The first 4 rows are patterns. Each new row is the sum of 2 different patterns, raised or lowered, with some noise. Before adding, each is slid sideways (what falls off one end comes back at the other) and multiplied by a number that may be negative. Names go in the order of the patterns.
Known rows, each followed by the names of its patterns:
[ 13   6  -2  15  -1 -15 -11   4   1  13   0  -3  -5  16 -15  14   8 -11
  -1   4  -6  11  10  -1  -5 -12  -6   5  -6   8 -11  -1 -13  -7 -16   8
 -10 -16   4  13 -10   4   8 -15  -2   6 -10] : (0)
[ -6 -10   9  -5  -7  12   3 -12  16 -12  17   9   8  -7  15 -11   1  13
  14  -5  -8   8  -8   3  11  10  15  -9   4   5  15   4  -4  14  12   2
  -7 -13  -1  -2  -4  10  13  -9  11  -2  -4] : (3)
[ -7  15  15 -11 -13   1  -3  13  14  10   6  -5 -16  -5   1   7   3  14
  17  13   6  -2 -10  -6   7 -12 -17   8  -6  17  -3  14  16 -12   0  12
  -8 -16 -12   4  -2   5  -8 -12   1   5   2] : (2)
[ -4  -9 -13  -2 -14   6 -10   0  -5 -14   3 -14 -11 -15   8 -15   0   1
  -7  12   5  -9   4  10 -16 -13  17  17   6  16  17  -6  -9  -2   1  -4
 -11   5  -8  -7   4  -9  14  15  -7  -7  14] : (1)

New rows. What belongs after each?
[ -5  -9 -11  -5  -3 -10   2  -5 -12 -10 -10  -5 -11  -2   6  -6 -17  -1
  -9  -2  -3  -6   0 -11 -18  -4  -5  -9   3  -5  10   4   0 -11  -3 -15
  -4  -6  -8  -5 -13   5 -12   1   6  -7   1] : (3) (2)
[-23 -23 -24 -10 -17  -9 -16 -17 -16 -15  -8 -15 -14 -13 -23 -25 -17  -9
 -21 -15 -16 -11 -12 -15 -21 -11 -12  -8  -9 -15  -8 -14 -13 -15 -12 -14
 -13 -10 -16 -20  -9 -13 -23  -9  -5 -27 -17] : (3) (1)
[21 21  6 11 13  9 28  5 25 35 15 14 23  4  7 10 21  6 27  2  3 22 20 15
 15 19 18  9 11 23 17 20 28 17 26 13 13 16 26 15 23 34 25 16 26 12  6] : (0) (2)
[20  2 18 17 -8  6  7  2 30 24  7 27 -4 10 13 16 10 25 13 24 30 26  4 -5
 11  9  3  4 25 18 17 10 25 35  3  6 31 13 -2 -6  3  6 12  0  8 21  7] : (3) (2)
[-16 -20   9   0 -29  -3 -24  -1  -9   0 -12   6 -20  -7   8   1 -11 -14
  -4 -13 -12  -6   4   9 -24  -4   0  10  -5  -7   1   7  -7 -14 -14 -12
  -5  -8   7  -1 -10   0 -12 -10 -21 -21   3] : (3) (1)
[  2   1 -25   0  -1  -5 -16 -19  -6  -8  -7 -14 -23 -14 -12 -10  -4   5
 -17  -3  -9 -23 -25 -19   1 -23 -17   4  -3 -23  10 -26  10  -3  -1 -11
   2 -16  -5   8  -3 -11 -20  -4 -17 -14  -3] : (3) (1)
[ 6 15 29  6 25  2  8  6 15  1 22 16 10  8 17 25 15 18 15  3 10  0 16 17
 12  2 16 24 10  6 16 19 28 21 17 17  8  9 17  3 21 24 20 24  6 15 18] : (3) (2)
[-26  -8   7 -23  14   4   0  -2   1 -25 -22  -1 -20  -3  -3 -17 -24  18
 -14 -11 -16 -26 -25 -21 -11   8   1 -13 -13 -12 -20   1 -10  -5 -14 -24
 -35 -11 -21 -14 -16 -19   4   4  -9 -12   6] : (0) (1)
[-40 -34 -27 -39 -30 -36 -44 -45 -22 -48 -30 -22 -31 -22 -27 -42 -27 -22
 -40 -48 -11 -25 -29 -13 -17 -36 -34 -36 -33 -33 -36 -21 -33 -38 -24 -41
 -14 -19 -30 -32 -12 -37 -32 -32 -32 -46 -20] : (0) (1)
[ -7   5   5   0   9  -5  -5 -13 -15  10  -8  -4  -7   2   4 -12 -14  -1
   8  14  -4   9  -2 -11  -7   9 -10   5   0   2  10  -4  10   9 -11   1
   9  -9  12  -9  -4   0   4  -9  17  -1 -15] : (0) (3)
[ -9  -9  10   6   9  12  -8  -8   5  -2   1   5   5  -4   3  -4  -5  -9
 -12   2  -3   3   0   4   3  13  -1   2   0   7  -9  -4  15  -5 -10  16
  20  13  10  13  -3   4   9   3  -1  -3  10] : (2) (1)
[ 28  -7 -23   0   4  -5  20  -2 -13  12  -2   1  -2   5  19   5   0   1
   0   5  17  15  13 -14   0 -13  -2  19   7  14  24   7   1   2  -2   7
  14 -12  -8   5   6  20  11  23  31 -14  11] : (0) (2)
[-12  -3   5   8  15  -1   1  10 -12   6  10  -2  14   0  -9   2  16 -11
   0   7  -9 -12  14   7  -8  12  -9 -10  -4 -18   8   8   4 -11  -2  -4
  -8  -5   3  -4  18  -7  -2  10  -5  -9  10] : (0) (3)
[-15   3  14   4   0   0  17   9  17   8  20   3   9   6   5  22   6  -1
  23  -5   3  25  -2  -2  25 -19  11  -7 -15   0  24   2  12   4 -15  -6
  13  17 -14  25 -10 -10   7  -6  10   8  -8] : (0) (3)
[ -4 -19 -22  -6  -6 -14  -9  -6   6 -15 -17 -13  -7  -7  -2   0  -2 -18
 -26 -12 -14  -4  -4   2   7  -6  -5 -11 -12 -14  -8 -14 -18  -5 -18  -4
 -14  -2  -2 -15  -6  -7 -12 -23 -22 -10 -17] : (3) (2)
[12 11 22 14 26 26 30 17  7  6 13 18  5  1 17  8 33  8 32 32  2 20 26  1
 -4  5 19 16 19  6  1 20 15 22 10 25 28  5  0 20 15 26 26 20 18 11 -3] : (0) (2)
[  8  -5   7   3  10  -2  14  -1   6  -4   1  12 -12   2  12  17  -8  12
  -8  -9  -1 -15  -3  13  -2 -10   7   7 -22 -23 -13 -18 -15   7   7  -4
   2   9   4  -3  -3   5 -12  -2  -8 -14  -2] : (2) (1)
[ 1  0  2 11  8 13 10  2 -5 -3  2  9  3 14  7  9  2  0 -7  4  3 -8 -2 13
 -3 13  5  4 10  1  0 15  2 -4  5  5 -3  1  1 -1  9  6  4 -1 17  5  4] : (0) (2)
[ -1 -12  -4  13  11  12  16   7   0  -8 -19  -6   2  11   4  23 -10  12
  30  -1  10  -6   1 -15  -8  21  15  -2  11  26  12  11   9  11  20  31
   0   8  16  10 -18  -1  13  14  17  10 -12] : (0) (2)
[  4  11   3  19  22   8  13  -1 -11  22  16   4  17  28  14  16  32   0
   8  16  10  16  15  23  14  29  -8  18   9  -4  15   7  11  14   4  -9
  23  23  -4 -18  13 -17 -13  21  17   8  11] : (0) (1)
[-17 -20 -13 -15  -4 -24 -17 -14 -25 -22 -20 -21 -31 -29 -17 -25 -11 -17
 -29 -24 -12 -21 -27 -20 -14 -33 -23 -25 -21 -17 -21 -14 -24 -27 -35 -18
 -28 -17 -18 -17  -6 -12 -22 -19 -20 -31 -23] : (2) (1)
[-16  -5 -22 -20 -23   0  -8  -7   6   4   0  14  -2  -9 -17   6 -20  -4
  12  -3   2   4  -2  -1  -1   2   5   4   5  -6   7 -14  16  -6 -21   5
  12  -7   9  -3 -12 -13 -15  -3  15  -3   4] : (0) (2)
[ 19  27  17  -5  37  -2   0  -3  18 -11  29   4   5  -1   5  24  -5  10
  -3  14  -7   3  22   5  23   8   3  21  14 -11   0  36  40  21  32  34
   1  -3  19   8  12   6  24  14   2  22  11] : (3) (1)
[ -8  -1   0  -2   5 -10 -15   0   4 -10   4   3  14   5   5 -10   8  -1
   7  13   0  12   5   5  -9  11   1  -1  10  -4   1   8  -5 -12   9  11
 -17 -19  -3 -15  -8   2  10   7  -7   1  12] : (2) (1)
[-13 -18 -22 -18 -23 -28 -20 -19 -24 -28 -25 -28 -24 -24 -23 -22 -18 -30
 -27 -24 -22 -29 -33 -23 -24 -25 -25 -21 -30 -28 -20 -31 -22 -26 -21 -22
 -24 -28 -29 -18 -21 -22 -21 -21 -31 -23 -22] : (0) (1)
[ 11  -1  -3   3 -11  14   4   6 -11   7   4  -7  -3  -6   3  13  -1  -2
  11   2 -15  -2  -8  -6  -5   7  11  -3   3   7   0  -3  13  -5   6  -4
 -11 -10   8  -4   1   3  -2   0   6  13  -7] : (3) (1)
[-19 -13  19  25  22  25  22  -5  -4  -6  -3  -6  -9  13   5   3   5   5
  31  15   3 -12  21  -7 -13   0   4 -16  18   6  13  -1  -6   7  -3   3
  -9  10 -11  12  -2 -11  25  19  -3  12   7] : (2) (1)
[  7  -1 -30   7   2  -3 -10 -20 -21   2  -4 -20  -5  -4 -19 -40 -31 -15
 -13  -8  -3 -23 -27 -19  -9 -12   9  -2 -17 -13 -27 -38 -23 -19 -29  -7
   3   4 -17  10  -1 -12  -6 -25   1 -28 -17] : (2) (1)
[ -2 -23  -1 -10 -23 -15  -2 -22 -29 -13  12 -23 -10   8 -20 -21  11 -28
  18   4  -4   1   3 -32 -19   5   4  -2 -16  -4 -20   9 -13  14  12 -26
  -7  -1  -2   5  -3   3  -3 -18 -20 -14 -16] : (0) (3)
[-10  -3  -6   3  10   8   4 -15 -10 -14  -6  10   1   8  15   4  -3  -4
  -9  -3   6 -15 -16   1  -3  13   0  13  19 -18   2  16 -12 -23  -8  -1
  -9   8  -8 -16   2  -5  -4  -8   3  11  -5] : (0) (2)
[  0   2 -10  -1  -1 -29 -11  -1  -3   0  -1 -17 -14  13 -16   2  -4 -16
 -14  -4  -9   7   9 -14 -12 -17  -7  -2 -16   6 -13  -9 -24 -22 -25  -2
 -20 -19   1   0 -13  -6  -3 -26 -16   1 -21] : (0) (3)
[22 21  5 24  8 25 16 -3 12  8 13 17 23 10  1  5  0 12 -1 27 -6 13  3  3
  6 24  0  2 23 17 -3 27 30  4 21 30  1 21 18 13 26  7  3  0 13 17 20] : (0) (1)
[ 21   7  15   0  17   1   4  21   8  17  16  12  -7  13   3   7  17  -3
   2  10   1  -8  12  12 -10  -7   4  -4 -10  15  19   4   6   2  16  -4
   6  16   3   8  -2   0  16  10  -4   7  16] : (2) (1)
[-28 -14 -15 -12 -20 -28 -16 -21 -31 -39 -28 -17 -25 -18 -13 -16   2  -3
 -21  -9 -35 -24 -19 -36  -6 -14 -21  -3 -10  -4 -14 -23 -22  -2 -18  -8
 -32 -25 -17 -23 -38  -1  -7 -26 -24 -22 -21] : (3) (2)
[ 9 35 28  7 13 10  5 10 27 31 24 16 24 22 22 25 31 22 34  7 16 33 22  5
 28 23 23 29 29 13 31 13 20 30 10 29 35 34 13 28 13 19 26 15  9 33 10] : (0) (1)
[ 17  -7   9   4   2  16 -13 -17   6  12 -21  -4  14  21   1  15 -13   2
  -4   2  15   7  16  10  10  -8   6 -10  -8   3 -10   2  13  -7  -1  25
   8 -11 -25  -3 -22 -24  12   8  -5   4  13] : (2) (1)
[-18  -3  -2 -29   6  -5 -27 -31 -22 -11  -8  -9   2  -7 -29 -16 -29  -2
  -2  -7  -9  11 -13  -9  -7 -12 -25 -16 -19 -36  -6 -12   7  -5 -11   1
 -21  -3  -3 -26 -17 -15 -10 -22 -21 -23 -28] : (3) (2)
[ -9   4   8  -2   1   7   6  -8 -12   4  -3   4  12   6  -2   4 -13   4
   4   6  -1  14   4   7   8   4  -8  -6   7 -10  -8   9   1  15  -5   9
  11   0   2   5   1  -4  -6  -1  -7   2  -6] : (3) (2)
